The same things were measured in two ways. Each way mixes the same 13 hidden numbers, adds some noise and spreads widely along 6 directions of its own, which tell nothing about the thing.
In the rows, 128 means zero.
Some things both ways: the first way, then the second way.
[131 153 129 101 121 120 115 129  99 183  79 101 151 114  98 153 187 111
 149 100 114 170 184 155 136 105 142  99 166]
[132 157 111 131 145 180 125  91 179 132 156 150 113 174 100 130 116  88
 145 140  50 104 164  83 142 121 133 117  91  99]

[102 142 120  67 125 119 101 141 131 167 109  94 114 127 136 157 146 125
 121 123 145 147 162 167 128 131 142  93 139]
[126  85 117 154 121 155 122 112 101 125 144 131 136 111 122 121 119 124
 126 126 145 130 116 141 144 138  95 152 146 142]

[141 139 113 121 115 142 133 112 136 123  70 154  75  77 162 136  61 137
 117 157 163 133  88 131  85 176 126 115 152]
[ 87  62 118 166  88 153 124  76 131  71 123 127 121 140  96 129 112 122
 126  64 106 120 144 147 127  86  86 104 130 137]

[132 169 157 169 121 137  95  63  95 204 155 106 118  79 123 178 138 132
 137 115 156 116 101 140 104 150 106 125 103]
[ 82 107 124 140 161 107 144 109 157  86 128 131 135 136 138  92 103  88
 138 125 111 100 125 137 127 131 134  96 110 106]

[114 163 133 119  93 143 137  78 148 178 183 108 150 100 131 185 128  80
 145 115 123 164 136 136 132 187 138 123 122]
[120 158 131 105 154  82 177 132 134 179 124 127 159 102 162 177  90 146
 145 140 119 118 115 164 139 134 126  74 129  87]

[122 123 157 154 119  61  95 134  72 205 157  90 147  91  89 169 125 110
 187 138  87 153 123 109 188 152 151 103 112]
[179 232 122 126 146 146 126 166 136 150 122 111 128  84 148 134 126 151
 111 138 133 144 114 154 102  76 139  90  95 108]

[121 171 109 156 119 143 159 111 159 150 105 174 154  82 180 142 159  73
 147  96 106 189 161  65 154 170 152 127 140]
[ 42  89 100 129 161 112 125  68 137 122 147 167 208 138 125 145  90 108
 133 109 136  66 121 133 160 142 140  57 131 114]

[115 157 193 158 118 109 126 105 115 224 154  93 135  96 105 182 106 115
 123 136 133 120 133  95 148 184  79  97  95]
[147 182 123 107 131 186 105 133 151 151 148 135 136 138  85 143 123 125
 129 150 101 123 124 113 125 124 128 150  87 132]

[162 184 140  98 153 127 103 117 109 144  85 119 132 123  91  99 149 148
 122 119 120 124 176 156 144 113 113  95 165]
[ 78 194 163  79 169  90 136 131 123 164 125 163 129 134 176 153 116 117
 127 169 142 140 107 135  91 143 169  95 113 103]

[144 127 118 153 111 118 123 147 108 166  85 129 145  88 113 150  97 128
 180 123  98 136 135 128 134 102 112 126 139]
[122 154 115 159 144 128 117 140 157 144 156 112 112 186 111 184 148 152
 149 127 108 104 158  59 170 124 126 101 121  79]

[195 191 110 184 130 108 138 122 117 143 125 151 173  91 100 102  69 136
 195 105 163 145  89  78 140 163  87 125  77]
[169 114 157 109  81 155  98 149  96 110  71 151  58 108 137  91 157 126
  70 121 157 134 149 144 115  96 127 149 147 142]

[116 129 150 172 104 178 164  96 151 172 102 151 141  95 111 200 129  93
 164 110 157 143  98  67 138 203 121 116  76]
[115 110 109 180 110 211 117  91 147 100 153 145 131 178  60 144 116 117
 115 103 102 145 178  99 127  99  81 122 114  97]

[126 152 118 119 115  62  89 169 113 163 116 110 119 104 142 104 127 144
 170 129 118 152 187 123 162 117 132 114 160]
[100 157  96 123 137 138  93 111 136 130 161 117 160 106 103 164 106 142
 162 111 114  81  94 125 139 105 109  87 105 113]

[154 171 112 169 124  77 101 136 116 155 112 132 160 120 138  77  58 150
 154 110 126 103 124  90 124 120  99 111 141]
[113 164 117 116 174 103 100 115 169 117 160 112 117 137 110 188 145 148
 160 101  87  88 148  91 108 104 154  74  98 113]

[190 197 101 167 123  60  89 109 121 138 131 126 103 118 103  78  69 150
 164  86 200  89 107 139 111 117  34 143 105]
[167 119 140 140  77 149 112 176  85 139 111 103 114 105 159 107 133 162
 129 118 174 150 130 132 148 111 104 135 167  86]

[ 97 153  97 138 142 157 137 126 152 126 125 166 154 127 166 132 142 105
 154  98 162 189 131 125 118 166 166 102  93]
[156  87 153 119 117 188 150 136  98 144  82 149 121 115 145  86 146 149
  60 110 161 150 159 175 147 117 143 161 141 154]

[135 140 129 129 117 112 106 122  86 182 133 108 146  91 111 160 151 110
 168 114 110 152 157 163 159  98 123 122 125]
[141 170 105 157 143 128 136 153 168 174 131 102 135 159 147 166 140 165
 137 143 124 113 138  65 191 133 136  91 125  71]

[149 165 104 104 138 136  97 112 145 140  87 169 142 149 138  78 172 139
 145 102 122 118 164 183 130 136 116 110 181]
[129  53 139 129  84 161 149 106 100 145 104 142 150 147 136 138 139 127
  98 104 172 134 167 108 164 158 146 176 157 128]

[142 155 129 138 121 113  89  69  78 170 111 107 108 102 125 124 103 129
  84 106 156  88 124 191  78  73 103 115 154]
[159 135 129 159 134  93 178 171 127 180 103  76 115 145 194 155 167 183
 117 127 173 120 149  85 195 146 176 103 147  61]

[114 153 183 115 113 120  97 104  84 225  98  80 132  89  84 180 150 110
 107 132 117 124 141 113 142 126 126 107 139]
[136 117 130 158  99 111 130 147 102 124 121 105  86 151 105 165 154 130
 120 138 177 113 136  88 141 144 120 146 134  89]

[116 173 172 162 167 165 104  76  85 185 160 112 154 116 103 171 153 145
 130 115 170 126  97 127 129 164 134  78  58]
[ 53 161 131 127 210 176 131  64 190 110 182 175 179 141 112  96 109 106
 136 167 104 127 119 157  78 154 155  82  93 129]

[115 177 111 182 145 123 135 118 148 137 193 136 145 139 145 172 121 120
 212  95 140 172 110 118 150 205 103 105  63]
[164 119 141 113 123 170 148 158 119 129  96 122  99 102 172  85 134 128
 112 116 120 157 141 163 143 107 136 186 124 158]

[133 203 135 166 156 154 125 116 132 131 157 171 168 121 140 113 127 140
 192 123 163 172 101  72 165 218 133 110  70]
[108 186 168  59 152 141 115 136 135 157  91 145 113 113 174 125 157 165
 100 122 143 139 123 142  93 108 200 107 103 130]

[ 95 111 132 112 103 100 109 138  78 202  66 129 109  82 141 185 149  84
 147 143 134 181 104 122 139 150 156 116 143]
[ 95  97 116 157  98 150 105 114  84 157 150 117 169 120 160 133 153 192
 144 115 221  94 108 123 191 156 137  99 185  82]

[ 64 121 144 125 101 163 116 121 147 198 148  87 130  87 137 227 146 112
 146 127 148 162 135 119 111 155 168 117  83]
[103 120 118 181 176  58 127 171 129  77 134 106 103 161  91 168 102 106
 125 108 105 122 151 120 115  82  69  80 101  99]

[152 158 121 100  89  79 102 116  99 179  80  83  86  87 131 150  95 133
 122 129 157 115 123 132 102 136 107 110 180]
[101 142  94 127 135  89 101  93 147 117 154  95  98 111 180 153 144 127
 206 112 106  58  96  70 166 132 151  91 136  90]

[117 144 134  95 118 107 140 108 144 178  88  96 121 109 101 178 109  71
  75 105 133 136 123 107 117 153 129  87 126]
[131 105 120 158 121 128 133 119 107 135 150 139 131 115 131 148 131 131
 137 156 169 124 124 145 145 160  96 146 168 131]

[134 138 120 207 103 119 149 105 135 164 162 152 159 105 156 165  79 114
 211 115 104 136  98  95 148 198 102 114 108]
[129 112 131 105 128 167 148 104  71 169 136 146 184  69 176 116 121 156
 118 120 183 126 117 195 149 139 156 130 158 130]

[121 189 161 156 138 136 118  83 113 181 164  93 121 153 127 157 125 165
 135 103 221 129 123 171  73 190  72  69  93]
[118 183 166  56 165 144 130 150 101 178 143 143 129 130 191 125 139 150
 152 144 127 127 135 147 129 133 191 139 118 108]

[179 152  91  98 145 104 101 143 132 103  71 124 100 130  94 105 118 164
 166 113 123 111 145 173 135 112 112  99 159]
[189 103 137 193  71 186 136 142  42 121 131 133 131 115 151  96 122 106
  85 109 174 206 160 139 107  94  97 157 159 116]

Other things, the second way, with their names:
K313: [108 134 158 130 112 149 119 125 104 140 154 133 156 150 105 151 138 155
 126 133 175 147 135 126  96 150 143 116 137  94]
K141: [ 85 137 109 123 194 150 142  73 165 139 174 150 200 119 137 114  88  91
 156 151  85 113 105 132 123 158 153 100  99 129]
K762: [166 116 116 114 149 199 131  87 157  96 129 119 111  65  99  69 124 112
 118 113  79 107 127 179  99 110 132 135  91 151]
K496: [ 88  86 131 167 108  88 156 116  66 113 113 121 151 106 142 164 112 132
 108 103 208 148 116 155 113 123 103  99 154  95]
K168: [101 114 122 178  98 151 158 118 112  88 162 121 156 154  79 134  75  94
 146 118 122 143 128 171 113 107  63 125 108 108]
K756: [120  94 125 177 126 126 160 141 110 128  92 119 152 155 131 120 108 127
  73 101 159 131 160 130 160 105 120  86 124  85]
K545: [124 120 125 139 107 148 177 144  93 125  45  61  63 112 171 135 169 167
  82  61 183 139 117 126 166  85 158 168  87 108]
K428: [162 117 139 140 138  85 115 216  93 112  88 115 127 110 137 115 105 113
  92 117 140 151 129 154 122  86  93 138 121 157]
K681: [ 95 136 143 109 150 178 117  99 124 126 126 154 139 109 155  90 133 147
 110 109 128 134 124 177 111 102 152 101 126 140]
K57: [149 125 107 170  51 229 148  95 148 117 148  91 105 159  80 149 133 150
 157  86 100 139 166  99 158  98  89 149 114  73]
K202: [127 177 162  75 125 116 148 156 134 197  91 127 133 126 249 105 133 146
 137 142 136 148 113 102 160 143 209 127 134 105]
K866: [104 116 125 139 133  94  91 133 135 129 143 155 167 130 162 125 132 121
 139 158 176 102 110  98 144 167 143 114 172 140]
K27: [ 78 105 132 114 155 145 129  77 159 121 168 162 129 134 125 121 123 109
 165 168 113 108 111 142 129 185 126 154 137 146]
K429: [142 108 112 143  87 159 135 116 132  97 114 133 109 116 120  99  90  83
 136 115  90 124 127 147 145  93  78 144 120 122]
K996: [136 158 169  69 158 148 158 140  92 164  72 128  83 102 217  88 153 133
  86 120 150 154 139 136 115 113 212 143  99  97]
K749: [186 129 129 164 139 184 139 148  97 117 126 132 126  97 145  83 146 126
  81 131 162 167 157 163 115 107 130 159 138 150]
K243: [ 84 121 131 164 178 135 121 144 109 140 144 122 188 136 154 123 129 177
 111 109 179 136 131 143 140 119 141  77 135 108]
K166: [190 132 121 151  94 179 128 107 149 127 153 151 154 106  84  99  97  89
 118 158  95 119 136 152 109 132 102 116 132 131]
K100: [ 85 132 133 129 142 183 141  86 105 136 163 134 166 113 144  99 112 131
 147 139 152 148 100 161 111 147 138 127 122  97]
K706: [114 121 116 150 129 107 148 101 122 129 134 116 175 102 156 119 104 120
 128 114 150 102 107 145 130 124 149  60 129  96]
K404: [126 137 132 114 118 165 136  98 112 167 160 142 133  93 152 113 144 158
 152 183 185 107  99 169 149 191 135 131 174  92]
K315: [166 107 116 159 103 183 144  95 126 143 129 139 131 133 117 135 145 137
  99 111 129 118 165 120 151 118 134 125 139 126]
K982: [145 156 157 127 106 130 166 142 107 201 140  98 158 160 166 190 158 191
 129 125 176 156 155  86 140 153 192 119 140  75]
K260: [ 38  83 143 107 136 131 110  71 123  78 132 155  60 137 145 104 164 111
 149 139 166  92 113 127 128 167 145 157 145 116]
K915: [134 166 146  98 130 130 126 158  91 174 126 121 149 113 184 125 143 153
 128 139 180 126 121 125 142 136 179 121 130  87]
K799: [127  73 136 165  88 155 141 105  71 138 112 134 155 119 119 119 116 130
  76 110 181 145 128 147 130 130 113 125 147 121]
K631: [ 77 175 115 123 192  56 100 132 140  93 129 136 140 110 162 133 116  91
 133 133 145  82  89 123 100 107 160  58 100 125]
K472: [161 165 117 167 122 152 122 117 126 158 148 119 138  98 139 141 143 153
 121 149 154 143 100 125 118 133 128 106 140 129]
K594: [130 101 105 198 118 102 110 152  98  80 111 117 110 117 102 153 136 115
  90 118 192 130 117 119 125 105  76 139 134 142]
K326: [135  74  97 158  77 188 140  86 111 109 109 115 102 114 102 107 132 110
 112  96 134  99 119 129 178 123 103 174 122 130]
K319: [163 146 102 178 109 197 151 110 154 118 138  82 114 162 138 117 142 131
 138  68  82 138 186  70 153  72 151 104  95  59]
K593: [ 74 133 133 150 149 119 118 119 170  85 126 147 131 154 125 111 100  91
 130 133  98 147 115 125  97 111 106 104 101 143]
K172: [ 90 130 132 132 158  66 107 174  74 132 123 133 154 124 160 176 113 150
 121 107 170 132 117 142 130  99 112  89 140 126]
K486: [114  89 116 142 158 150 154  70 126 137 184 160 201 120 119 115  93 106
 142 140 116  97 150 164 130 163 132  81 148 102]
K560: [122 170 147 130 125 157 124 130 151 158 132 132 152 160 126 154 131 162
 116 108 104 151 151 109 112  95 151  83 109 118]
K65: [151 193 107 112 141 186 125 120 173 184 172 115 159  98 169 121 130 160
 187 169 101 115  82 125 169 157 151 146 126 131]
K912: [ 94 113 136 144  91 140 129 110  95 165 165 157 176 156 134 173 114 150
 154 142 167 133 132 131 153 156 106 110 180  97]
K194: [107 171 152 110 151  67  93 174 112 117  87 146 120  87 196  98 122 121
 102 148 175 133  83 155  92 106 148  84 139 140]
K580: [131 117 144 117 140 168 152  90 124 105 130 120  92 100 106 114 132 121
 116 103  99 142 136 173  75 109 133 140  91 139]
K316: [166 145 123 174 107 185 126 122 123 174 188 148 229 147 111 145  90 149
 133 128 119 158 167 131 134 118 107  70 159  89]
K901: [132 145 122 152 129 181 106 109 133 148 189 131 167 134 124 120 115 150
 162 134 101 128 130 129 129 125 119  88 138 100]
K841: [179 147  86 171 139 181 149 109 193 117 109 115 148 122 102 104 124 101
  84 112  85 107 143 112 149  97 145 127  77 167]
K163: [ 68 138 184  57 161  72 142 137 117 157 108 156 148 118 193 127 115 142
 134 146 154 133 112 174  98 152 181  88 139 114]
K318: [110  91  96 188 143 163 171  87 133 140 192 105 163 164 143 147 141 151
 176 121 144  99 160 103 203 166 139 122 152  74]
K249: [109  91 114 131 110 118 128 118 108  91  88 144 114  77 171  76 129  94
 107 133 185  89  85 172 159 133 125 152 147 165]
K378: [162 132 144 132 136 174 155 122 123 181 121 123 129  88 203 107 161 177
 113 146 163 179 122 140 134 155 162 154 165 140]
K124: [133 140 125 140 146 157 144 127 122 161 119 120 166 119 136 133 108 144
  98 106 123 146 132 133 130 103 135  92 103 110]
K544: [118  77 138 143 118 138 142 117 121  91 100 142 119 106 116 107 111 105
  94 116 136 160 129 167 102 118  90 153 131 161]
K90: [139  82 120 116 113 151 139  94 167 109  98 126  95 114 124 123 148 127
 120 102 105  98 149 124 149 127 142 152 128 156]
K212: [138 111 109 180 122 201 122 104 135  93 146 128 128 131  84 106  96  84
 121 116  83 173 135 125 102  96  70 160  97 141]
K118: [ 25 113 109 118 159 134 104  70 144 119 189 159 169 136 106 145 110 129
 187 153 132  61  77 164 159 174 107 118 133 142]
K679: [143 105 124 168 140 138 139 168 136  83 101  96  87 128 122  99 124 123
 112 111 114 147 144 144 133  90  83 147 110 128]
K514: [144 137 111 148 136 176 126 110 169 118 154 124 134 142  85 135 118 116
 139 122  71 122 140 118 130 112 113 136  94 151]
K717: [154 120 119 133 126 156 123 117 139 114 138 121 141 104 115 103 132 112
 124 132 126 104 119 142 126 134 145 144 113 159]
K902: [118 160 109 108 154 163 125  95 151 145 154 140 155  97 160 132 138 152
 153 129 135  93 120 151 149 131 161 109 131 131]
K650: [ 97 117 133 121 150 141 143  89 142  84 128 127 102 108 135 101 122 102
 132 102  96 131 125 164  93 105 134 122  95 143]
K409: [ 52  86 143 112 139 139 125  70 125  93 145 161 127 126 106 131 117 120
 141 117 131 114 120 175 101 137 115 120 132 148]
K512: [ 91 138 132 106 122 110 123 107 119 139 129 109 125  86 209 100 161 150
 168 151 197  83  62 130 158 177 188 124 155 105]
K880: [114  85 102 145 109 137 108 126  92 139 132 120 157 112 125 167 147 171
 125 112 198  84 114 129 193 143 113 146 165 139]
K74: [195 112 136 158  90 194 133 132 113 119 106 121  96 121  97 109 123 129
  82  91  96 169 178 137 110  71  92 132 119 111]
K232: [113  79 136 128  72 152 142 109 116 146 138 136 131 122 143 112 127 149
 154 152 165 106 112 154 179 177 105 145 184 107]
K787: [ 55 117 130  88 174 105  93  84 187  88 139 177 102 143 119 125 114  71
 161 154  74  95 108 107 102 155 133 135 106 164]
K312: [155 121 164  96 116 153 141 139  95 175 133 131 144 107 197  89 155 148
 131 155 183 134 130 140 143 182 196 163 167 114]
K499: [132 168  70 170  97 175 118  49 152 157 222 141 204 127 106 167 110 121
 192 157 122  58  97 102 172 163 131  79 147 104]
K412: [107 113 108 144 121 154 172  21 166 107 126 141 100 120 113 164 122  91
 123 100  81 137 142 112  90 120 131 114 101 131]
K922: [ 78  32  98 208  98 101 137  82  83  83 142 125 134 147  86 191 120 113
 125  96 184 116 128 116 151 141  60 131 160 130]
K64: [ 80  62 135 130 149 127 110 130 108  85 142 162 121 138  52 148  93 102
 127 127 106 130 130 180 110 124  44 170 125 183]
K350: [174 111 105 185 104 132 137 135  82  87 124 118 112 135  84 161 107  85
  91  67 109 133 183 121 109  51  90 111 105 117]
K992: [ 96 115 136 153 138 122  73 172 136  73 103 126  70 158  93 128 133 119
 114 115 114 153 119 108 108  89  66 157 107 166]
K517: [127 158 145 165 154 106 127 140 118 114 144 146 161 150 114 148 111  95
  92 141 145 173 152 118  58 115 133  86 111 122]
K861: [194 136 110 163 129 130 159 143 144 115 128 103  91 120 131 133 133 106
 129 130  97 127 164 112 132 111 113 140 119 116]
K968: [158 138 130 149  93 127 169 135 125 126 108  91 108 151 110 166 112 108
 121  88  97 148 166  97 114  86 122 117  90  78]
K414: [110  70 140 146 115  44 172 186  90 120  77 101 158 138 187 120 113 126
 104  95 189 106 142 141 181 123 146 103 150 102]
K44: [126  91 118 147 140  41 119 159  87  74  57 131  77  88 146 129 124  76
  68 105 168 104 108 141 119  86 108 126 122 169]

Some of these things the first way, each followed by its name:
[116 147 106 108 116 109  94 108 115 129  51 131  70 122 144 121 161 125
 116 101 159 135 151 148  95 114 156 113 190]
K319
[126 178 105 128 146  74 123 128 151 125 110 132 109 143 160  74 115 122
  83  79 180 130 186 116 116 123 116  80 129]
K880
[139 188 167 174 132 136 117  76  87 158 183 102 118 122  92 178 144 145
 195 118 179 152 110 133 146 206 102  96  84]
K57
[196 210 117 151 130 108 122  95 151 147 178 105 152  70  89 116  68 137
 155 112 143 131 110 102 125 165 100 128  85]
K166
[124 115 173 159  98 103 137 104  79 229 121  80 143  88 117 205 110 113
 146 138  76 125 129 118 141 159 121  79 159]
K350
[187 197 104 181 139  95 109  93 112 137 148 151 164 127 136  63  70 149
 157  93 146 100 115 138 120 128  72 111 126]
K90
[184 130 110 140 103 113  90 122  93 166 119 123 128  75  88 141  99 157
 222 144 123 133  93 204 113 126 101 148 142]
K232
[141 149 136 119 139 126 128 126  98 151  97 112 140 108 119 155 120 123
 136 128  68 124 165 128 170 110 122  85 161]
K922
[ 81 147 171 119 146 126 119 146 104 203 128 102 120 105 119 215 123 108
 133 148 152 162 105 103 166 181  99  92  55]
K992
[151 159 109 146 121 130 100 108 156 143 127 136 122 105 146 115 104 152
 149 108 116  80 153 139 122 114  95 132 145]
K141
[152 177 126 129 168 137 109 146  93 128 139 154 149 105 133 120 116 165
 203 161 104 180 118 151 174 173 127 105 118]
K560
[125 161 130 135 137 154  95 117 109 149 187 121 146 115 153 136 143 170
 187 132 145 139 162 179 150 137 129 106 107]
K124
[139 148 101 135 143 120 117 136  96 143 141 144 180 125 119 161  90 103
 210 129  71 151  81 133 192 146 116 113 101]
K378
[138 164 165 129 123 140 124 100 108 225 122 112 168  98  98 188 135 110
 149 129 123 130 101 114 150 187  90 100 107]
K787
[156 168 147 136 157 114 108 119 122 168  85 138 151  98  93 124 103 114
 121 131  50 103 122  82 176 135 108 109 141]
K517
[122 150 171 164 129 105 103  95  38 210 132  97 134 103 121 188  95 129
 148 146 100 120  86 134 140 148  98  91 136]
K650
[130 229 181 171 163 152 111  86 110 178 182 131 168 117 101 155 132 130
 164 122 154 150  94  64 171 218  93 109  52]
K313
[117 131 115 158  94 105  66 129 106 194 175 105 170 103 136 131 106 161
 211 127 146 122 107 133 120 130 155 134 103]
K762
[102 164 119 122 147  66  84 117  98 157 101  97  89 133 129 124 124 105
  72  84 164 123 152 154 102  72 110 103 127]
K679
[ 84 182 120 155 133 144 162  79 142 139 113 116 107 124 156 201 137  64
  93  66 153 171 133  82  98 160 140  91 110]
K318
[121 175  99 128 136 111  91  96 156 138 110 157  80  94 178 109 162 112
 110 100 125 152 157 161  94 133 141 143 171]
K414
[103 139 137 127 108 126 105 122 127 162  70 135  90  97 132 166 118 105
 131 131 115 120 121  96 136 137 121 137 150]
K100
[134 128 148 145 122  93  72 132  88 211 154 101 145  88 121 150 115 162
 186 154  90 120 112 154 145 147 130 112 132]
K717
[136 141 121 133 136  81 115 155 108 145  70 115  93  96 133 120  93 141
 120 129 116 138 162 138 113 100 113 100 162]
K118
[115 195 121  73 135 160 129 106 162 140 123 150 103 108 149 180 190  88
 152 129 141 207 128 141 155 233 139 122 132]
K202
[177 185 125 130 146 120 114  96 154 167 136 132 132  96 108 126 118 137
 137 107 172 115  96 124 127 188  87 106  82]
K866
[113 189 153 136 171 104 114 132  94 182 182  78 165 166 119 145 121 146
 128 102 153 143 174 177 133 123  68  56  83]
K64
[132 168 110 142 152  95 108 165 118 141 143 126 157 111 134 130 116 132
 199 127  61 174 158 122 183 130 131 110 129]
K514
[177 168  95 137 139 108 122 134 131 134 145 144 156 105 110 124 107 134
 208 119 101 165 119 160 154 161 107 118 118]
K316
[144 179 150 146 124 127 112  86  88 191 177  75 167 110  71 175 134 128
 171 101 188 149 103 131 127 159 126  99  63]
K404
[144 166 143  98 119 108  72  82 114 166  92 100  54  90 120 122 118 162
  83 134 215  90 101 146  75 156 124 109 144]
K512
[111 150 137  69 138 118  89 136 123 157 107  89  99 138 112 153 162 138
 120 120 141 120 178 172 149 118 124  88 139]
K212
[123 181 120 115 119 155 109  98 149 144 158 128 121  68 155 160 152 122
 165 134 137 178 128 105 143 192 184 135 120]
K706
[171 169 135  95 144 140 121 104 116 142 123 109 114 127  92 137 138 162
 146 129 171 143 135 209 111 171 100  77 132]
K912
[120 179 141 186 112 163 125  84 113 167 143 145 161 123 142 160 142 127
 190  97 155 127 122  93 143 166 104 122 103]
K996
[136 142 114 171 139  89 126 102 138 146 106 123 117 125 118 125  62 119
 100  85 160  87  95 103  91 130 102  87  93]
K749
[122 166 178  98 146 136  83  91  65 201 123 118 132 128 112 156 150 134
 131 163  91 131 114 183 150 171 114  88 170]
K982
